The rows of a group lie close to one hidden flat surface of 14 dimensions, which passes through zero. Surfaces can cross.
Some rows, each with its group after it:
[ 16   3  -8   7  -7   0   0  -7  14  15  -4  -9  17 -18  10  10 -14  -8
  -4]
(1)
[-15  -3  -9   0 -22  -5  -4 -15  12  -4   6  -2   5 -11  -7   3 -16  13
  -4]
(1)
[-12  -7   3  -9  11   8   6 -11   4  -6   9   2  -1  15  10 -15  -7   6
   6]
(2)
[  8   4   0  10   7  10   9  17   5  -4  -6  -5   0 -10  11  13   7   9
   7]
(1)
[  5 -16  17 -20   2 -13  10  -7   6  -8  -6  13 -13  14   8 -17  13   5
   2]
(4)
[  4  -5 -22  -5  13 -10   5  -7   3   8   8  -1   4  -1  -8   1  -4  -7
  -6]
(2)
[  9 -13 -16   0  20  -6   1  14  -3 -18 -15  18   6  -3 -10 -19 -21   8
  -6]
(4)
[  2 -15 -13  18 -16  -1   1  16   8   8  -6   9   1 -13  26  -4   8   2
  -4]
(2)
[ -1 -10  -4   6   2   7 -11  -3  18  -6   6   3  13   7   9 -26  -4   3
  -7]
(2)
[ 2  0 -1 -6 -6  1  6 -9 -3  3  1 -1 -6  5  4  2 -3 -2  5]
(4)
[  2  15   8 -12  -8  20  -1 -15   6 -21   8  -4 -11  -2 -15 -16  23  -1
   1]
(0)
[ 18   0   3  19 -11   7  -1  -9   2  22   6 -11 -12   9  -6  -2 -13  17
 -11]
(3)
[ -8   0 -14   1  -3  -1  -5   4 -20  -6   3   4  -7   0 -11  -2   6  -2
   5]
(0)
[ -6   3   7  -1  -7  -9 -11   0  -2 -33 -10   6  15 -17 -24   6   2  17
   8]
(2)
[  5  11  18  -7  16  -5 -16 -17  -5 -12  -5   2   8 -13 -26  -7  12   9
   0]
(2)
[  7   7  11 -11  -5  17  -2  -3  -2 -14   1  -4  -6  12  20  10  15  -2
  29]
(4)
[  6 -14 -21   0   4   7  17  15   0 -18  -1  15  12  -1   6   7  -5 -18
  10]
(3)
[ -2   3 -23   3  -8   8  -3   1  -5  19 -23  21  -2  -7  -7  16  17   1
 -26]
(2)
[ 11  -2  15 -12   0  -1   3 -18   9   4   1  -6  18  22   2  12 -19 -13
   8]
(1)
[  2  -4   7  -2 -12 -15 -10  -9  -7   4  -8   4   0  -6   7  -1  25  10
   7]
(2)
[ -6   7   2   6  16  15   7  11 -14   1  10  -1  -9   2  10  24   8  -8
  17]
(4)
[ 11 -16  -1  -4  -7 -20  16  11   5  -1 -20  16   5  -2 -10   6  19   4
 -12]
(1)
[ -1   4   6   1   6 -10 -17 -11  15  19  21 -11  -3   9   0   5  -6  -3
  -6]
(3)
[  6   6 -11   6 -15   2   3   8 -17  -7  -8  -1 -18  -9 -10   2 -22   9
   3]
(3)
[-10  -6  16   8   0  -1  -5   4   9   1  -6   3  11  22  -2   9   8  18
  -3]
(4)
[ -1  -1 -15   9 -13  12   6   6  -7   8  13   7 -19  -2   9  13   5 -13
   2]
(0)
[  2 -15 -16   5  -6   4  13  -3  -6  14  -9  11  23   0  22   7  -6 -19
   4]
(3)
[  6 -10   7 -11   5 -13 -18  -6   6   4  -4  13  -2  21   1  -7  -5  -2
  -5]
(1)
[ -3 -12  -7   8   5  -6   6  -6  -1  15   5  -7   8   4  16  -7  -1   9
   5]
(0)
[  2   0 -32   3  -2  14  -5   8  -5  -4  -4   9   0   7  -9  -6 -13  -7
 -11]
(0)
[  0  -5  20  14   1 -12   5   8   0  -2   2   0   2  -4 -22   1 -11  10
  -9]
(3)
[ 10 -12 -14  -8  -5  -6  13 -10  -2   0  -5   3  15   5  12  19   6  -3
  20]
(0)
[  4   3  -5  -3   0  -9  16  13 -11  16 -11  -6  -4 -13  15   3  -4 -17
  -2]
(2)
[ -4   2  -7 -13  -2   7  -5 -22  10  -3   1   4  -1  -2   2  -1  11   8
   0]
(2)
[ -5  -1   0   2 -12  -9  -5 -18 -19  19  -9  17  -5 -24   0   9  19  -2
  -6]
(3)
[ 23 -11  -7 -23  20 -11  11  -1  -9  12 -19  13  -4   4  36   0   5 -16
  16]
(4)
[  0  -6   1 -12  -2   6   8   1  17 -15   5   0  -1   8  20  -1  -7  -1
  14]
(4)
[-13   9   6  -6  16  10   3   6   3 -10   3   2   4  16 -25   6   4  -5
 -13]
(0)
[ 16   3 -12   4 -11  24  -7 -18   4 -27  16   4 -11  -6 -17 -15  19  10
   9]
(4)
[  0   0   7   5  -5  -3  -3   2  -7   5  -6  -1  -7 -11  10  -1  16  11
   5]
(1)
[ -9  -4   2  -3  11   4  -4   5   8  -9  -3   6   1  15  -6 -23 -12  11
 -11]
(1)
[ -4  -1   2   4  -2 -14  -5  -5   1  14  -1   5  18 -18   0  17  -3 -19
  -7]
(3)
[ -7   4   4   0 -21  16   4 -18 -14   9   2   6 -14   1   7  20   9  -3
   9]
(0)
[  2   1  -1   9 -14   5  19  -1  18  -2  -2  -9   3 -19  -3   5   2  14
  -6]
(1)
[-13  10   0   4  -5   0 -20  11   2  -1   1  -2  10  -3  -2  -5  15 -12
  -9]
(4)
[  7   1 -11  -2   0 -10 -15   5  -8   7  -6 -11 -15  10  10 -14 -22  19
   4]
(3)
[  6  -6  -9  10   9  -1 -19 -11  -3  11 -15   9  13   3 -11 -15  -3  21
 -16]
(1)
[  7  -1  12  -3  -7   2   3 -26   2  -9   8   6 -16  -1 -22   4  -4  20
   2]
(0)
[-18  -2  -7   0  26   7  -2  -8 -15   9   8   5   6  10  -1  -1   2  -2
   2]
(3)
[  5   6  -4   1  11   8  -3   3   7   9 -10   0  10  -1   7  12 -16  -4
  -7]
(3)
[ -5   5  14 -13 -23   6   3  -7  11  -5 -12   4   4  -1   7   6 -12  -8
  -6]
(4)
[  6  -1 -15  -1   0 -19 -10 -12 -27   7 -14 -14   8  -9  -1 -24   0  13
  12]
(4)
[ -2  -5  -9  -2   8   9  -5  -7  -1   6   5  27 -19   5 -11   9   9   2
 -13]
(1)
[  1  -1  -6   4  10   6   5 -11 -14  -8  -1   4  -2 -19 -10 -25   9  15
   0]
(0)
[  5   4  11  -9  16  18  -4  -7  13 -16 -10   8  10  -4  19  20 -12  11
  20]
(2)
[  1  -4  22  -8 -14 -15   2   4  17   8 -22   6  10  -3  10   4   1  -7
 -15]
(3)
[-13  -6  -9   6 -10  -4  11  -1  -3   9   8  -1  -8  -3  -1  -4 -19  -2
  -9]
(0)
[-22   2  -4  -5  18  10  -8  -2 -11   4   4  17 -10   0   1  -6   6  -4
  -6]
(1)
[  8   2   4   7  11  20  26 -13  -4  12 -11  -8  20 -17   9  -9  10   2
   1]
(1)
[ -6   0   6  16  11   0  -1  14   7  17  -1  -6  11  12   0   7  12   7
 -13]
(4)
[ -3  -4   1   4  14 -12 -11   8   2   0   4   2   7  -9  10   1   2   4
   7]
(0)
[  0   4  12   6   2  25  15  -2  -7  16  -3  10 -19  -2  18   0   3  -6
  -7]
(2)
[-24  13   1   5   8   7   2 -16  -5  11   8   1   3 -12 -27  16   0   1
 -16]
(1)
[ -9   9  -9   0  -2   5   0  10  -7   5  -5  -2   1   2   2  11 -10  -9
  -2]
(2)
[  8 -10 -11  17   2   9  -6   6  -9  11 -14   3  10  15  12  -1 -13  16
   2]
(3)
[ -1   4 -18   3 -17   4  -9 -19 -17  12   0  -1  -3  15 -24   3 -13   5
 -10]
(4)
[  5 -11   4   8   0  -9   1   5  14   8  -2  -4   8   7   6 -10  13  12
 -10]
(4)
[ -2   0  16  14  -8   9  -1   5 -21 -22   4   2  -3 -11  -5  -8  -2   2
  16]
(2)
[-18  -6 -12   1   7  14  22  12   1 -10 -11  17  -7 -10  -9 -29  -1   5
 -29]
(1)
[18  7  6 -5  5  4  6 -9 -2 -2  0 -5  7  0 -6 19 24 -9 14]
(0)
[  1  -2   9  -3   6  -5  15   1   3  -2   9  -3  -5  -1 -12  -4  18  -3
  -3]
(0)
[  4 -16  -2   7  -4 -16  37  16  11  15  17 -14  -8  10   8   5 -12 -11
  -2]
(0)
[ 13  15   1  -9   3  10   9  -4  -8  13  -7  -7 -14   1   3   0   5 -11
  -4]
(3)
[-15  10  10  16 -15   6 -14  10   3   2  12  -7  -1   1  -3  19 -15  -5
  -3]
(2)
[ 0 -3  4  8  9 10  3 -6 17  7 12 -3  8 10 -2  1 -7  3 -6]
(3)

New rows. What belongs after each?
[-5 -9 -4  6 12 -9 -5  0 -5 -2  6 -3  7  0 10  0 -6 13 17]
(0)
[-13  -2  14  -7  25 -13   1  -6   0   7 -13   2  31  -3  -3   2   3   0
  -4]
(1)
[  0  -4 -17   9  -7   4  21  -1 -10  26  -3  -8   5  10  -3  -2 -14  -8
 -17]
(0)
[ -6  -3  -5   8   0   2   3 -17  -4   7  22  -3  -9  -3  -7   6  -5  10
   7]
(0)
[  0  -3 -10   0   5   5  38   9 -18 -14   9 -10  -1  -3  -7   7   2 -10
  21]
(0)
[ -5 -10 -14   7  14 -12   9   0  -7   9  16  -4  -4 -26  19 -18  10  -2
  10]
(2)
[  0  -1   0  16  14 -11  -1   4 -10  20  11  -8   2  -9   0  11  -3   1
   3]
(0)
[ 28 -11  10  -4 -11 -23  -7   1  27  -4   4  15  -8 -14  -1   4   3 -13
 -10]
(4)
[ 12  10  -9  -4  -1   8  -3   7 -11 -13  -1  -8  -8   9  -9   7  10   4
  13]
(2)
[ -7  -3   9   9   6  -7  23  -5 -17  11  10  -9  -6 -10  -9   4   6   4
   7]
(0)
[-10   3 -13  -3  -7  -2  -4  14  -3 -18  -7   6   2 -10 -11  -4  -6  -3
  -6]
(3)
[  5  12  11   5   3  19   4  -6 -16   9  -7  -3  -1   0  -4   3 -21 -10
  -4]
(1)
[-14  -5   6 -12   9 -12  -1  11  -4  -3  -1  14 -12  14  -7   9  23  -3
  -2]
(1)
[  2   0   6  -1   3  -5   0  -4   1  13   9  -6   0  11  -1   3 -13 -13
  -3]
(2)
[ -1  -8   4  -1 -21   4   9 -23   0   0   2  11  -4  -5 -13 -13  -3  -6
 -15]
(2)
[-25   6 -18   0  -1  20   7  -9  -4 -13  12  -4  -4  -1 -16 -15 -19  12
  -4]
(3)
[ -4  -2   3  12 -24   4 -15  -6  -2  -6  -3  -8   1  -2   9   2  -5  30
  16]
(3)
[  9  -8   5   6  -4 -11  -2  15  17  -2  -5  -7  10  14  -2  -3 -19  10
  -7]
(4)
[-14  12   4  -4  -2  -2  -8  19  -7   2 -26   2  14 -11  17  28 -11  -3
   3]
(2)
[-12 -10  -6   1 -25   9  -8 -18  12  -5   2  14   1   7  -2   0   2  11
  -6]
(2)
[ -1  -7  10  -5 -11  -4   6  15   3  -3 -22  13   6   0  16   4  -2 -10
  -6]
(4)
[ 11  -5 -16  12  13   5   4   5 -10   7  -1  -4   4   2  -3  -8  -5   5
   0]
(0)
[-11   5 -19   4   5  16  -6  13   4  -8  -3   2   0 -10  16  -6  12  12
   4]
(2)
[  7  -9   1  18  11  -5 -15  -4  -2  15  16  -5   3  16  -1   0   2  11
   4]
(3)
[ 27  -5   8  -7   7  -6  10  -3   2   3 -18   6   7 -15  20  12  -3  -7
  11]
(2)
[  6   1  -9  -1  16  19 -11 -14  15  12  12  11  -6   7   5  -6  -9  -6
 -14]
(1)
[-11  13  18  -4 -18  15  -4   0 -13   3  -7  -7  -4   9   8 -11  -8 -16
  -3]
(2)
[-11   7  -4   0  -6   5  -6   9 -13   2  -7 -11   6  28  -2   7 -17   1
   4]
(4)
[ -5  -6   7  10 -15   2  -2   8  25 -11   4   2  17   7  -5  10 -12   0
  -8]
(3)
[  5  13 -16  11 -11   6 -18  -8 -17  14   5 -14   4   9 -25 -10 -13 -10
 -15]
(1)
[-11  -9 -15  15 -15 -20 -14  10   1 -15  17   2   4 -13 -24  -7  -4   2
  -4]
(3)
[  7  12  22  -6  -3 -10   2  -3   0   7  -2 -10  -2  -7  -6   2  -4 -13
  -7]
(2)
[ -7  -2   3  11   4  18 -21 -10   4  -5   6  11  13  -2   8   6 -12   3
   6]
(2)
[-21  -7  12 -15   6 -11  -8 -18  21   2  13  10   0   9   0  -4   9   0
  -9]
(4)
[  8   0  19  -2 -18   0  18   5 -18   5 -30   3  -9   0  -1 -10  -6   2
  -9]
(0)
[  5   0 -11  19  -2  16  -3  13  10 -23  23  -4  -4  -1  -8  10  -4   7
  14]
(4)
[  3  -5   8   6  12   1   5   3   1  -4  -4  10  -9  11 -18  15  31  31
   0]
(1)
[23 -2 -1  5  3  6  9 -1  0  1  2 -6 -3 -1 12 10 -3 -2 17]
(3)
[ -8   5  -2  -8 -10   4   1  -1  11 -11  -9   3   3 -11   3  12  -4   6
  -1]
(2)
[ 22   0  -7   1  -9  -3   6   0  14   6  -7   2  -4 -23   2 -15  20  -4
 -18]
(2)
[ -9  12  14  -9   0   6  12  -6  -1  19 -13 -15   7   6   9   7 -12  -3
  -6]
(4)
[  5  -8 -11   8  34   0   4   2   0   2   8   0  14   2  -4   4   9   9
   9]
(0)
[ -4  -7  -9   5  -6  -7 -10  12  18 -10  -3   0   9  -8  13  -3   8  14
   2]
(2)
[  2  -9  -8  -4  20  -6 -15 -12  -1   6  -1   9  16   7   8  -6   8   1
   5]
(1)
[ 13   9 -11   0   4  16  -2  -4   4   0   4  -3  -3  -5  -5 -14  15  -7
  -7]
(4)
[ 11   6  -6  -1 -23   8 -15 -12  -5   4  -4  -6  -5   0  13  -5   4  -1
   9]
(0)
[-21  -2  25  -7  -1 -12  -6  26  -7   0 -37   5   7   8  31  10   0  14
   9]
(1)
[ -7   8  -5  -2   4  32  15  -8  23  -4  11  -1   5 -11  16   2   9  -3
   0]
(4)
[  5  -5  -3  -1   1 -14  29   2  13   9   3 -14   9  -4  -9  -5 -16 -12
 -15]
(0)
[-10   8  -5  11 -16   8 -15 -21   0  -6  -1 -12  18  -5 -26  -4 -16  25
  -5]
(4)
[ -4   4 -17  -4 -15 -12 -14  10 -17 -15   3   8 -14  -4 -24  -8   3  -9
  -3]
(0)
[ -3  -3 -14   0 -12 -10  -7   0  -2  -3   7   5  -7   5 -13   8 -10  -4
  -3]
(0)
[-1  0 12  9  4 -4  4  1 -4 16  5 -2 -4 -4  5 12  6  0  0]
(0)
[-11  12  -3  -4  -4  10  -9   1  -5   0   8  -7  -1  23 -12  14  -4  -8
   0]
(0)
[ -7  11  20  -1  -3  11  -8  10  12  -2 -12  -2  -1   1  17   0   8   9
  -3]
(2)
[ -3   2  -3   3  21  14  -3  -6  -7  -1   7  -6  -3   7   0 -13   5  20
  10]
(3)
[  6  -1  34  -8  33 -20  -6   8   6 -14   9   2  -2  -5  -5  -6 -22 -10
   4]
(1)
[ -1  -1 -23  -7  11  -6  -2  -8   5  12  15   5  -1 -13   9   2  -7 -20
  -3]
(4)
[-17  -7 -28   0  -2  11   4 -15  -8  -2   3  16   6  -3  -4  16   6   7
   5]
(1)
[ 13  -3  -2  -4  10  -2  -8  13  -7  -3  -3  12  -9   0  13  11 -10 -17
   9]
(1)
[ 31   9   7  -3   0  10 -21  14   6 -23  -5 -12   5  11  16   0  14  -4
  28]
(4)
[ 1  3 14  6 14 -2 -7 19 13 12 -1 -9  1  5 18 -6  5  1 -7]
(2)
[  0   7   5   3   2  -8  -2  10   4  30  -3 -22  11  20  14  17  -9  -6
  -3]
(4)
[ 18  -9  -6  -9  19 -16   3 -19  -7   8  14  -7   2  12  -3   2  -2  -7
  16]
(2)
[ 17  -1   8   2  12  11  10   8 -14  -3 -13  -7   8   7  15 -16  -3  -2
  14]
(1)
[  2  -1  -9   1  13   7 -16 -14   5 -11 -13  10  18  -3 -17 -15  -4  19
 -11]
(4)
